There are 7 hidden switches. A switch that is on adds its own fixed numbers to the row, and there is some noise. The rows also spread widely along 9 directions, which tell nothing about the answers.
Known rows, each followed by its switches (1 for on, 0 for off):
[ 2.38 -1.17 -1.43 -1.86  0.74 -0.08  0.35 -0.54 -0.65 -0.38 -1.22 -0.32
  0.14 -1.07  0.48 -0.94  1.10  0.09 -0.06 -0.88 -0.36 -0.17 -1.30] => 0 0 0 0 0 1 0
[ 1.30  1.96  0.03 -1.61 -1.10  0.37  0.81  0.37 -0.51 -1.73 -1.33 -0.25
 -0.07 -0.96  1.67  0.47  1.38  0.84 -0.71 -0.42 -1.22 -0.47  0.86] => 1 1 0 1 0 1 0
[ 0.15  0.88 -1.25  0.59 -0.53  0.43 -0.47 -0.86 -2.46 -0.96 -2.54 -4.04
 -1.02 -1.86  0.20  0.59  0.80  1.74 -0.87  0.66  0.17  0.52 -0.35] => 0 0 1 0 1 1 0
[ 3.08 -1.74  0.36  0.37  0.35 -1.36  0.73 -0.76 -0.89 -0.56 -3.28 -3.89
 -0.06 -1.24 -1.83  2.36  0.67  0.44 -0.38 -1.09 -1.12 -0.46  1.21] => 1 0 1 0 0 1 1
[ 0.82  1.56 -0.28 -0.22  1.63 -1.02  2.00 -2.21 -0.02  0.42 -1.61 -1.23
  1.66  0.29 -0.19  0.82  0.97  0.17 -0.01 -0.34 -0.14  0.43  0.68] => 1 0 0 1 0 1 0
[ 1.57 -2.17 -0.40 -1.52 -1.83 -2.45 -0.65 -0.18 -0.14 -2.68 -1.29 -2.04
 -0.19 -0.98 -1.53 -0.53  0.88  0.60 -1.21 -1.34 -1.82 -2.04  1.47] => 1 1 0 0 0 1 0
[-1.03  1.54  1.85  1.01 -0.44  0.00  2.81 -1.37 -0.03  0.52  0.03 -1.06
  1.74  0.21 -0.67  0.79 -0.87 -0.58  0.82  2.24 -1.40 -0.35  0.40] => 1 1 0 1 1 0 0
[ 0.51  2.12  1.27  0.74  0.28 -0.38  1.74 -1.01 -0.75 -0.35 -1.22 -0.87
  1.24 -0.26  0.27  0.77 -0.29  0.11  0.23  1.85 -0.80 -0.49  0.88] => 1 1 0 1 0 1 0
[ 1.60  1.09  1.28 -0.54  0.28  0.45  2.23 -0.98  0.20  0.50 -0.18  1.58
  1.07  0.27  0.44 -0.36  0.36 -0.98  0.62  1.33 -1.56 -1.74 -0.44] => 1 0 0 0 0 1 0
[-0.45  1.13  0.84 -1.16 -1.68  0.93  1.35 -0.56 -0.71 -0.52  0.32 -0.82
  0.75 -0.80  0.34 -0.18 -0.05 -0.55  0.49  0.52 -1.11 -0.49 -0.59] => 0 0 1 0 1 1 0
[ 2.18 -0.39 -0.93 -0.62  1.71 -0.71  0.10 -1.37 -1.64 -0.18 -2.24 -2.14
  0.93 -1.42 -0.17 -0.33 -0.09  0.01  0.67  0.85  0.41 -0.14 -0.81] => 0 1 1 0 0 1 0
[ 1.70  1.45 -0.32 -0.29  0.38 -0.09  1.04 -1.55 -1.34  0.30 -0.34  0.97
  1.69 -1.27  1.55 -1.21 -0.61  0.23  1.00  1.53 -0.45  0.70 -0.74] => 1 0 0 1 0 1 1
[-1.94  2.16  2.36 -3.54 -1.64 -0.31  2.13 -1.94  1.74 -0.86  1.16 -0.06
  2.13  0.71 -0.02 -0.73  0.95 -1.32  0.36 -0.23 -2.04 -2.86  0.51] => 0 1 1 1 0 1 0
[ 0.45  1.44 -1.88 -3.28 -1.87  0.44 -0.88  0.41 -2.07 -2.81  0.32 -1.12
  0.66 -2.01  1.28 -0.70  0.19 -0.09  0.07 -1.80  0.58  1.94  0.11] => 0 0 1 0 1 1 0
[ 0.04 -1.57  0.41  0.45 -2.80  0.34  0.83 -0.13 -0.47 -0.34 -1.39 -3.57
 -1.46 -1.39 -1.20  1.04  1.00  1.64 -1.10 -0.63 -2.20 -0.93 -0.21] => 0 0 1 0 1 0 1
[ 0.98  1.12 -0.44  1.12  0.94 -0.83  0.72 -2.78  0.69  0.95 -1.04 -0.02
 -0.09  0.90 -0.54 -0.80  2.44  1.96 -0.99  0.61 -0.77 -1.77 -0.03] => 0 0 0 0 0 0 1
[ 1.99  0.65 -1.37  0.20 -0.07 -1.37  2.05 -1.51 -0.67  0.85 -0.62  0.51
  1.72 -1.06  1.00 -0.42 -0.04  0.94  0.64 -1.51 -0.08  2.31  0.49] => 1 0 1 1 1 1 0
[ 0.73  1.72  0.32 -0.20 -1.06  0.53  0.70 -1.60 -0.70 -0.20 -0.34  0.99
  0.45 -0.73  1.42 -2.19  0.70  0.70  0.28  2.90 -1.69 -2.74 -1.13] => 1 1 0 0 1 1 0
[ 1.94  0.08 -1.41  2.75  1.96 -1.56  1.42 -3.23 -0.42  2.11 -0.85  1.02
  0.94  0.23 -0.25 -1.83  0.56  1.49  0.15  1.92 -0.29 -0.60 -0.66] => 1 0 0 0 1 0 0
[-1.22  1.79  0.09 -0.57 -1.50  0.54  1.12  0.32 -1.09 -1.06  0.24 -1.15
  0.50 -0.94  0.85  0.24 -0.71  0.16 -0.18  0.26 -0.36  1.66  0.10] => 0 0 0 1 0 1 0
[ 1.68  0.85 -0.75 -0.45 -0.72  2.80  1.03  0.99 -3.27 -0.56 -3.25 -3.52
 -0.65 -3.12  1.54  1.70 -0.13  0.64  0.57  1.08 -0.24  1.44 -1.65] => 1 1 1 0 1 1 0

New rows, each followed by its switches (1 for on, 0 for off):
[ 1.76  0.94 -1.05 -1.97  1.35 -1.24 -0.43 -2.25 -0.15 -0.78 -0.47  0.90
  1.00 -0.32  1.29 -2.13  1.60  0.45 -0.21  0.23 -0.27 -1.50 -0.19] => 0 0 0 1 0 1 0
[ 1.44  0.46  0.24 -0.99  1.84 -2.37  0.37 -3.10  1.06 -0.39 -0.51  0.38
  1.15  0.78 -0.45 -0.96  1.77 -0.01 -0.42 -0.13 -0.62 -2.53  1.14] => 0 0 1 1 0 0 0
[ 1.61  1.59  1.80 -0.17 -0.40  0.07  1.37 -1.16 -0.55 -0.19 -0.81  0.03
  1.12 -0.33  0.03  0.52  0.12 -0.69  0.50  1.42 -1.55 -1.80  0.53] => 1 0 1 0 0 1 1
[ 1.54 -1.12  0.84  0.64  0.26 -0.45  0.92 -0.86 -0.50  0.47 -0.26 -0.01
  0.56 -0.87  0.07 -0.66 -0.86  0.07  0.58  1.82 -1.27 -0.65 -0.79] => 0 0 0 1 0 0 1
[ 1.66  0.96 -1.97  0.57 -1.22 -0.30 -1.08 -0.30 -3.14 -1.63 -1.29 -0.89
 -0.35 -2.55  1.55 -1.10 -0.37  1.58 -0.29  0.94  0.22  1.17 -0.04] => 1 0 1 0 1 1 0
[ 2.17  3.83 -1.72 -2.90  1.94  1.41  0.19 -0.60 -1.95 -1.21 -0.69  0.33
  2.08 -1.46  2.96 -0.50  0.75 -0.19  1.48  0.16  1.49  2.43 -0.73] => 0 1 0 1 1 1 0
[ 2.11 -0.30 -2.30 -0.08  0.08 -0.75  0.20  0.11 -1.23 -0.47 -1.03 -1.00
  0.32 -1.33 -0.10 -0.18  0.35  1.55 -0.05 -1.45  0.64  2.63 -0.14] => 0 1 0 0 0 0 1
[-0.45  0.76 -0.53 -2.16 -1.30 -1.15  1.13 -2.89 -0.07 -0.27 -0.47 -1.49
  1.65 -0.90  0.14 -1.06  0.79  0.56 -0.06 -1.08 -0.85 -0.29 -0.02] => 1 0 1 1 0 1 1
[ 1.08 -1.22  0.06  0.95 -0.56 -0.69  1.40  0.02 -0.63  0.18 -1.06 -1.23
 -0.34 -0.96  0.03  0.32 -0.14  0.99 -0.52 -0.18 -1.34  0.39 -0.04] => 0 0 0 1 0 1 0
[ 2.53  2.26 -3.00 -2.22  3.86 -0.34 -1.13 -2.36 -1.89 -1.01 -1.16 -0.55
  1.97 -0.58  0.60 -0.69  1.18 -0.12  0.82 -0.32  2.57  2.21 -0.51] => 0 0 0 0 0 0 1
[-0.77  5.06  0.14 -1.91 -0.10  1.26 -0.04 -1.92 -1.90 -2.05 -1.00 -1.85
  1.54 -0.77  1.15  0.16  0.95 -0.38  0.39  1.98  0.52 -0.65  0.39] => 1 1 1 0 1 1 0
[ 0.45  2.16  0.95 -4.78 -0.22 -0.22  0.11 -1.85  1.21 -2.06  0.74  0.47
  1.54  0.32  0.60 -0.38  2.23 -1.09 -0.02 -1.45 -1.07 -2.24  1.09] => 0 0 1 1 0 0 1
[-2.27  2.83 -1.76 -4.39  0.37  1.46  1.72 -3.26 -0.38 -0.24 -0.37 -2.61
  2.52 -0.14  0.08 -0.42  1.65 -0.96  0.77 -0.93  0.65  0.99 -1.77] => 1 0 0 0 1 1 0
[ 0.70  0.45 -1.96 -1.05 -1.15  0.56  1.19 -0.29 -1.03 -0.32 -1.14 -1.47
 -0.21 -1.36  0.41  0.44  1.16  1.03 -0.39 -1.98 -0.15  1.79 -0.36] => 1 0 1 0 1 0 0
[-1.18  1.77  1.02 -4.88 -0.13 -1.74  0.25 -4.01  1.73 -2.12  1.06  0.55
  2.51  1.11 -0.22 -2.48  2.06 -1.64 -0.18  0.31 -1.74 -4.58  0.65] => 1 0 0 1 0 1 0
[ 0.72  0.86  1.05 -0.36 -1.45 -0.37  2.46 -0.40  0.24  0.34  0.83  0.73
  1.36 -0.50  0.73 -0.07 -0.24 -0.13  0.65 -0.80 -1.42  0.52  0.48] => 0 0 1 1 1 1 0
[ 0.96  0.09  0.16  0.08 -0.56  0.44  0.53  0.10 -1.61 -0.80 -2.37 -3.47
 -0.24 -1.89  0.26  1.07  0.07  1.38 -0.12  0.64 -0.75  0.76 -0.25] => 0 1 0 1 0 1 1
[-0.58  3.13 -0.06 -0.51 -0.60 -1.06 -0.24 -2.38 -0.57 -1.44 -0.33 -1.03
  0.71 -0.18  0.72 -0.84  1.47  1.30 -0.80  0.25 -0.36 -1.08  1.45] => 0 0 1 1 1 1 0
[-0.31  2.79  1.32 -0.37 -3.43  0.54  0.94 -0.81 -0.14 -1.29 -0.25 -0.79
 -0.17 -0.46  0.40  0.38  1.51  1.22 -0.91  0.06 -2.11 -1.66  1.23] => 1 0 1 0 1 1 1
[-0.29 -0.48 -0.11  0.03 -1.19 -0.88  2.81 -0.95  0.97  0.56 -1.55 -2.70
  0.03  0.50 -1.89  1.74  1.57  0.91 -1.18 -2.61 -1.47  0.30  0.74] => 1 0 0 0 0 1 0
[ 1.27  0.86 -1.38 -1.52  1.66 -2.43 -0.23 -3.93  0.70 -0.76 -1.51 -0.83
  1.34  0.31 -0.31 -1.64  2.88  1.13 -0.64 -0.18 -0.55 -2.42  0.85] => 1 1 0 1 1 0 0
[ 1.54 -0.57 -0.05 -2.34 -1.16  2.08  0.40  1.13 -1.89 -1.48 -1.52 -1.25
 -0.82 -2.18  1.35  0.15  0.07 -0.67  0.11  1.04 -1.37 -0.78 -1.85] => 1 0 0 0 0 1 0
[ 1.02 -0.57 -0.41 -1.95  0.55 -0.05  1.11 -2.12 -0.02  0.38 -1.50 -1.82
  0.74 -1.01  0.22 -0.45  1.23  0.46  0.13 -0.42 -0.94 -0.63 -1.37] => 0 0 0 1 0 1 1
[ 0.33  1.13  1.13 -0.58 -1.58  0.11 -0.58 -0.24 -1.31 -2.74 -0.62 -1.62
 -0.44 -0.89 -0.30  0.67  0.35 -0.34 -0.58  1.36 -1.41 -2.03  1.34] => 1 0 1 0 1 0 0
[-0.40 -1.08  1.79 -0.79 -0.94 -0.88  0.54 -1.73  1.12 -0.88 -1.49 -2.49
 -1.25  0.14 -1.03  0.44  1.96  0.58 -1.62  0.34 -2.70 -4.36  0.70] => 0 0 1 1 0 0 0
[ 1.34  0.13 -0.18 -0.36 -0.92 -0.46  0.50 -0.31 -1.63 -1.01 -1.49 -1.17
 -0.08 -1.77  0.93  0.00 -0.19  0.61 -0.22  0.22 -0.89  0.04  0.37] => 1 0 1 1 0 1 0
[-0.03  1.68 -0.34 -2.23 -0.39  1.99  1.67  0.02 -1.40 -0.72 -2.78 -5.11
  0.07 -1.71  0.45  3.40  1.25  0.54 -0.20 -2.42  0.22  2.76 -0.09] => 0 0 1 1 0 1 1
[ 3.06 -1.02 -0.10  0.90 -0.48 -3.98  0.52 -2.24  1.47 -0.11 -0.76  0.45
  0.95  0.12 -0.94 -1.42  1.92  2.47 -0.82 -1.60 -2.07 -1.89  2.12] => 0 1 0 1 1 1 1
[ 1.27  1.58 -0.35  0.01 -0.02  0.12  0.28  0.25 -1.05 -1.02 -0.84 -0.27
 -0.10 -0.38  0.66  0.21  0.71  0.67 -0.53  0.07 -0.15  0.37  0.42] => 0 0 0 0 0 1 0
[ 1.92  2.25 -1.06  0.75  2.85 -1.06  0.01 -2.79 -1.45 -0.23 -2.17 -0.82
  1.06  0.07  0.07 -0.36  1.17  0.60 -0.17  1.88  0.76 -0.66  0.32] => 1 0 0 0 0 1 0
[ 1.82 -0.26 -0.30 -0.02 -0.92  1.09  1.18  1.89 -2.35 -0.61 -0.95 -1.73
  0.19 -2.54  1.10  1.47 -1.70  0.25  0.66 -0.38 -0.17  3.62 -0.47] => 0 0 0 1 0 1 1
[ 1.11  1.51 -1.28 -1.33  0.40  2.03  0.78  0.09 -3.02 -0.79 -0.20 -1.23
  1.67 -2.09  0.84  0.66 -1.60 -1.13  1.93  1.01  1.06  3.71 -1.39] => 1 0 0 0 1 0 1
[ 1.77  2.56 -0.65 -1.94  0.33  0.77 -0.44 -2.97 -0.94 -0.84 -2.45 -1.35
  0.17 -1.08  1.37 -0.75  3.04  1.11 -0.27  0.86 -0.78 -2.62 -0.70] => 1 0 1 0 1 1 1
[-0.16  1.19  0.77 -3.59 -1.66  0.18  2.36 -0.81  0.62 -0.99 -0.90 -2.55
  1.48 -0.52 -0.35  2.15  1.32 -0.71  0.04 -3.30 -1.35  0.56  1.08] => 1 0 1 1 0 1 1
